The rows come from 4 hidden closed curves, with some noise, and rows from the same curve form a group. Each curve winds through 8 dimensions. The rows are also pushed far along 5 directions, which tell nothing about the answers.
Known rows, each followed by its group:
[ 21  -9   0   6  14   8 -30  -7  21   6   4  -6  33   2  21  -7  -7  -7
  -9  -9]
W
[-11  14   0 -10 -11  -3  19   0 -15   1 -15  17  -6  -4  -1  -4   0   5
  18   8]
W
[-17  20 -37   0  17  -1  14 -23 -20   2 -27   8  25   5  13  -9  12  22
  24  -5]
K
[ -2   4  20 -20 -15   0  -1  22   8  16  12   7 -18 -16 -17   9 -13  -9
  -9   8]
K
[  1  -8  16   6 -16 -15  -3   7  -7  15  -7  -7 -20 -15 -14  18  -8  10
  20  17]
Q
[-18  -4   6  -7 -19  -2  -7  31 -19 -13  -3  11 -30  -2 -14  -2  -4 -16
  13  31]
Q
[ 25 -30  -6   9 -11  13 -14 -10 -14   1   6 -13  13 -14  18  -1 -25   6
  -3   8]
Q
[  5 -27  19  -9 -23   0 -17  32   5  -4  14  -9  -4   2 -10  10 -21  -1
 -12   7]
K
[ 14  -7  -3 -15  -3 -13  12  -4  13   0   0 -25  17   8 -15  12 -16  14
  11 -25]
W
[ -9  -6   4  20   0  10 -13  17 -17  -3  -3  20 -10   4   0 -11   1  -2
  -9  27]
K
[ 14  15 -20   5   4   3  18 -39 -13  14   5   0   8 -21  21   1  -8   4
  14  -1]
W
[-21  10 -14  -8   3  -3  -4  10  -7 -11  -9   3   5  17   4   0   9   3
   8  -6]
W
[ -4  11  22   0 -18 -21  -4   6  10  18  -3   7 -13  -9  -1   9  -3  -3
  10   5]
W
[  1  14   3 -11  -3 -13  19  -8   2   1  -5   3   2  -9  -4   1  16  -6
  10  -4]
F
[-13   0  23  -5 -31 -24  20   7  -8  -7  -6   1 -40  -5 -14  14  11   0
  19   9]
Q
[ 16  -6  10   9  -5   5 -11   1   6   4  12   7  -7  -7  18 -12 -13 -11
  -4  18]
Q
[  5  16  -2  12  -7 -17  24 -33 -11  31  -9   9  -8 -38  14   5   5  24
  -2  -3]
F
[-25  28   5 -13  12  -7  24  -2   8  -1 -11  15  25  25  -2   2  47   6
 -13 -22]
K
[ -1  12  12  10  -7 -14  22 -12  -9  11 -10   9 -12  -2  -9  -3  10  -1
  15  12]
K
[ -1 -15 -15  -1  -2  -1  20 -20 -26 -28 -20 -25  -2   9  -9  16  14   7
  53   8]
W
[  6   0  20  -1 -22 -20   8   1   1  17   3  -7 -37 -26 -20  18 -21  -4
  34  22]
F
[-24  23   3  -1   7  13   3  20  -5 -11   7  39 -13  15  -4 -23  19 -24
 -17  22]
F
[ 13  -8  17  -4  -7   0  -2  16  15   1  14  -5  -9   7 -19  -4 -20  -9
 -13  -5]
K
[ 12 -15  -7  14   2  13 -24 -21  -3  10   8 -12  -4 -11  14   1 -17  -6
   0   0]
W
[-25  24   3 -21  14  10   8  31   8 -12   3  23  -4  23 -14 -11  27 -18
 -29 -10]
F
[-11   1 -25  -5  25  26 -20   0   1  -5   3   6  20   8   8 -17  -1  -4
 -24 -14]
K
[ 27 -26  -5  -3   2   3 -29   0  10   6   7 -31  13 -10   3  -2 -22 -13
   9  -3]
F
[-14  12  -1  -3  -4 -13  27 -17  -7 -16 -16  11  11  15  -2  -7  21   5
  19  -7]
F
[-16  -7  -8  13   5  16 -10  14 -17 -16  -1  17 -11   5   2 -15  10  -5
 -26  11]
K
[ -6  -9 -15  17  -2  22 -18   4 -25  -1  -2  12  -6   6  12 -17 -20   4
  -3  20]
F
[  4 -23   6   8   6  11 -26  11   2  -5  -4 -13  -1   4  -5   1  -2  -4
  -8   4]
W
[  2  25   1   5   4  -7  19 -21   6  13   0  16   3  -3   9 -11   5   1
  -8  -9]
Q
[ 15 -18  -5   5   9  -7  -9 -17   7   1  -7 -32  26  -3   6  17  10  11
  10 -20]
W
[-10 -21  -4  -1   3  14 -25  38   3 -31   4  -2 -10  25 -18 -10 -16  -9
 -15   2]
K
[ 10  18   6  21  -3   0  12 -24 -14  30  -5  18   6 -17   8   0  -5   5
  18  26]
W
[ 16 -30   1  -4 -11   8 -14   4  -4  -5   7 -18  -3 -17  11   4  -9  -2
 -17  -8]
F
[ 22 -22  15   5  -6  -1 -22  13   6   3  11 -14 -10 -11  -2  -2  -7 -19
  -2  17]
Q
[  7   4  13  -6  -4  -4  15 -22  15   7  -1  -7   7   4 -14  10  -6   5
   9 -19]
F
[ 14  12  18  -5   2 -14  23 -18  26  19  10  -9  12   4 -13  12   3   8
 -20 -39]
F
[ 25 -20   8  -7 -16  -9  -5   5  -4  13  -5 -27  -4 -17  -9  10 -14  -3
  11   1]
F
[  2  22  23  -6   0   3  -8  15  23  43  17  20   6  -2 -16  -2 -18  -8
 -20   6]
K
[ 23 -11 -22  12  12   6   8 -32 -17   6   0 -23   7 -20   6  -3   2  -1
  18   6]
Q
[ 14   7 -25  15   9   8 -17 -19  -8  33   6   5   6 -36  30 -12 -24   7
 -15   2]
W
[ -4   1 -14  -6   6  28  -4   6 -10 -14   1  17  18  16  13 -15  -9  -4
 -10   3]
Q
[-14 -19  19 -20 -11  15 -23  39   7 -14  10  -8 -10  29 -30   6 -13 -17
  -1   5]
K
[ 19  20  -5   3  22   9  -5 -18  16  37   5   1  13 -24   9   1  -5  -4
 -21 -14]
F
[-12 -38 -19   4 -10  16  -9  -3 -33 -44  -5 -16  -7  15  16  -4   6   6
   2  -1]
F
[ 15   8  -8  10  11   9   0 -19  13  18  13   4  36  14  11 -16 -19   7
 -31 -28]
Q
[  1  10   2   7   4   3   4 -17  -5  22  -2  11   8 -11  10  -9  16  -1
 -14   0]
K
[ 13 -10  21 -24 -18 -11  -1  18  26  -8  21 -19   5   5  -8  18 -12 -10
  -7 -17]
W
[-11 -16 -22 -16   1  -2   2  -3 -11 -25 -19 -28  16  17  -6  12   4  16
  30 -17]
K
[ -7  17  -5 -13   3 -15   0   4  13   9  -7  -4  18   3   5   8   5   8
   2 -22]
W
[ -1 -15   9  -4 -16 -15  -4  21  -3  -8   2 -12 -47 -24 -14  12  -6  -4
  16  21]
W
[  3 -16   0  -1  -7   9 -18   6   7  -7  13  -5  10   8  12   1 -20   3
 -25 -16]
Q
[-26  32   2  18   4  -8  22  -8 -24  10 -28  35 -11  -1  -6  -6  30  13
  12  21]
K
[  4  -2  -6   3  11   7 -10  -2   6   6  -2  -3  29  15   3  -1  -6  12
 -10 -14]
Q
[  1 -24   6 -21 -13  -8  -6  15  14 -29   8 -17  -1   3  -1   6   0  -4
  -4 -16]
F
[-25  17  11   8   3  15  -4  31   3  -3  17  37  -4  38 -14 -22  -4 -10
 -44   7]
Q
[ 17  -1  37 -20 -19 -35  12  14  33   9   2 -17 -20 -16 -14  27   4  -2
  12  -7]
Q
[ 16 -24  -8   0   1  -6  -2 -22  -1  -2  -2 -39   3 -16   0  25   3  12
  13 -21]
Q

New rows. What belongs after each?
[  5 -31  -2  -3   9   6 -25   8  11 -30   1 -32  23  26   0  10  10  -4
   1 -17]
W
[-15  44  17   9   0  -6  19 -19   1  31  -8  34   0   0   0   2  14  -1
   8   9]
W
[  7  -4   1   9   7  -2  -3 -10   9   5   9 -13  -1   2   3  12  -3   7
  -4 -11]
Q
[ -7  30  26  -2   2   9  11  11  12  20   4  35   7  13 -13  -5   6  -6
 -27   2]
W
[ -5  -1  -4   6  -9 -12 -13   9  -9  14   1  -5 -29 -21  -2   9 -13  -2
  17  22]
W
[ 13   7  -9   0  19  -3 -11 -17  28   5   7 -12  30   7  16  -1  -1  -2
  -3 -25]
W
[ -1  -2 -13  -1  13  16 -12  -1   9   3  18   2  34  17  16 -13  -2   3
 -41 -21]
K
[ 10  14  12   5  -7 -11  20 -19   2  16  -9  13   5  -8  12  -3   1   9
   6   3]
Q
[-16  14  -4   0  15  28   0  -1  -2  -5   7  16  11  30  -6  -7   7  -7
 -24 -10]
W
[ -5  -1  -8  -8   2  20 -13  22 -10 -10   9  13  -7  -5  -2 -12  -7 -22
 -12  19]
Q
[  0  11  -7   1  10   7 -15   6   9  20  10  10   5  -9  12  -7 -13  -1
 -29  -9]
W
[ 13 -13 -10   3  -2  -1  -5 -20 -13   5 -18 -13   1 -20  10  -2  -9  10
  23   3]
W
[ -4   8 -12   9  29  30 -26   0   4  -3   2  10  36  26  12 -14   6  -9
 -17  -4]
W
[ 13  -3 -18   2   6  17  -9 -22  -8  18   4  -3  26  -5  16 -10 -21   1
   8   6]
K
[ -5 -14 -21  -1   7  22 -28  11  -9 -13   6  -2   8   7  16 -13 -12  -3
 -22  -7]
W
[ 10  -6  -1   8  -6 -12   7 -13 -13   4 -17  -6  -9 -30   7   2  16   2
  14  10]
K
[ -1   9  19  -5   7   7  -8  16  21  -1  10   5   2  21 -17   5   1 -17
   4   6]
W
[ 11 -18  -8   3   8   6 -20  16  11 -12   6 -11   6  10  -7  -9 -20  -1
 -17 -10]
K
[  6   7   3  21  11  19 -14  -2  -2  28  11  16 -21 -15 -10  -6 -20 -11
  -4  31]
W
[-11  -1  -2   2  -8  11   5 -13 -21  14   4   4 -23 -24  -2  15  -4   2
  13  20]
K
[-12   9  17  -1   1   7   7   8   6 -16  -1  17   8  37 -10  -6  14 -10
   4   5]
W
[  4  11 -18 -18  14   2  14 -16   5 -15  -8 -14  29   9   8   9  13   1
  23 -21]
W
[  6 -18  -4  -5 -17  15  -2  -8 -23 -13  -2  -8   0  -2  10   5 -11  -8
  22  14]
W
[ 18 -27 -20  14   0  14 -27 -17 -17  17   8 -17  -5 -47  20   9 -25  10
   4  15]
K
[  1   1 -19  -6   6   4  11 -32 -16 -11 -18 -14   8  -8  14   8  15  -1
  40  -3]
W
[  2  27   5  -7  13  -9  20  -5  16  34   1   1  13 -10 -25  13   7  10
 -19 -23]
Q
[-11  21   2   1   4 -13   1  -3  11   6  -1   9 -13  -2   2   1   9  -6
  13   3]
W
[ -3 -24  -5  -3   1   9  -9  17  -4 -32  -2 -18   8  38 -11  -5   3  -7
   9  -1]
Q
[  4   4  15  12  -9  -3  -7  15   1  29   8  19 -17 -31  -4   2 -17   9
 -27  16]
K
[  3 -18 -14  24  -1  13 -24 -19 -20   4   0  -6  -7 -11  20   2 -17   6
  10  14]
Q
[ -5 -24 -16  -4  -8  -2   3  11 -15 -46  -6 -16  -2  26  -1  -9   7  -5
  15  -1]
K
[-24   5   9   7  -2 -13  12  -1 -13 -11 -16   4 -38  -1 -14  11  30   0
  24  13]
W
[ 10  -8   2  18  -7   2  -4  -5  -9  14   5   4 -15 -11  -3  -6 -22   6
  -1  18]
W
[  5  10   8 -15  -3 -10   8  -3  12   3  -1  -6  -3 -10  -7  18   9 -10
  23  -2]
W
[-13  20  12  -9   1 -14  18   2  17  -6 -10  10  22  36  -9  -2  14   9
   4 -19]
W
[ -5  20  22  -7   9   1   0  -3  29  27   3  16   9  -2 -15   4   5  -4
 -22 -16]
F
[ 14 -11   2   5 -13   1 -12  14  -8   5  11   6 -24 -33  10  -5 -22 -11
   9  36]
W
[  4 -10 -21  14   7   5 -19 -10  -7  16   5  -9   3 -16  10  -4 -18  10
  -4   5]
K
[ -4  16 -18  -5  18  17   0  -5  -1 -11   3   8  19  11  12  -4   8 -11
   7   0]
W
[  1  30  -4   4  -8 -19  22 -20  -6  40  -4  17 -14 -39   7  12 -16  22
  14   6]
Q
[  7  24 -18   8  15  14   2 -21  -6  15   5  14   8 -19  20  -6  -2  -9
  12  16]
W
[-10  -9 -24  -5  -3   1  -3  -1 -24 -12  -7 -14 -16 -14  -2   7  -1  -1
  26  11]
Q
[-10   2 -24  16  25  31 -12   2 -20 -15  -3  17  25  33   6 -35  10 -13
 -13  12]
Q
[ -2  11 -21  -4   3  21   1  -8 -16  -6   4  14  21  11  18 -11 -11  -5
   6   8]
W
[-12  15 -17   5  12  33   0   5 -19   0   9  24   7  18   0 -18 -13  -2
 -20   9]
W
[ -6  13   6  18  22  18 -24  19  11  15  15  23  10  12  -1  -8   7  -9
 -41   7]
W
[ 32  -9  -2 -13  -3   1  -5 -12  24   3  25 -23  30  -5  13   8 -23  -6
 -10 -27]
W
[ -2  14   6  20   1 -14  -2  -6  -2  19   0  10 -20 -19   3   6   7  -2
  18  27]
W
[-12   3 -20   1  15  11  -3  -1  -8 -20   1   1   2  18   5 -10  18 -14
   6   5]
K
[-17 -14 -10 -14 -14  -2  -1   8 -21 -35 -12  -9   0   8  14   6  17  -1
  17  -1]
W
[-19  31  -6  -3   9 -14   7   5   4  16  -8  13  -1   3  -4   3   9   8
   3  -6]
W
[-14 -17  -2   7 -20  14   7  -2 -35 -18   2   6 -21  -2   0   5  -4   5
  10  25]
K
[ -7  -4   2   2   0  21 -10  10  -4   4  12  17   5   7   2 -16  -8  -5
 -36   0]
K
[ -8  23   4   4   9   8 -22  19  16  23  19  28 -14  -7   8 -12 -15 -15
 -32   9]
W
[ -1   2  -6  -5  -4  -1   9   0 -11  10 -12  -1  -3  -3 -14   4 -13  12
  15   3]
W
[-24  -3  11 -16   1  -1   3  11  -3 -16 -15  -2   6  22 -11   1  39  -5
  -5 -13]
K
[  4  11   7 -12 -11 -19   8   7   8  15  -5   1  -1 -14  -9   3  -7   1
   9  -2]
Q
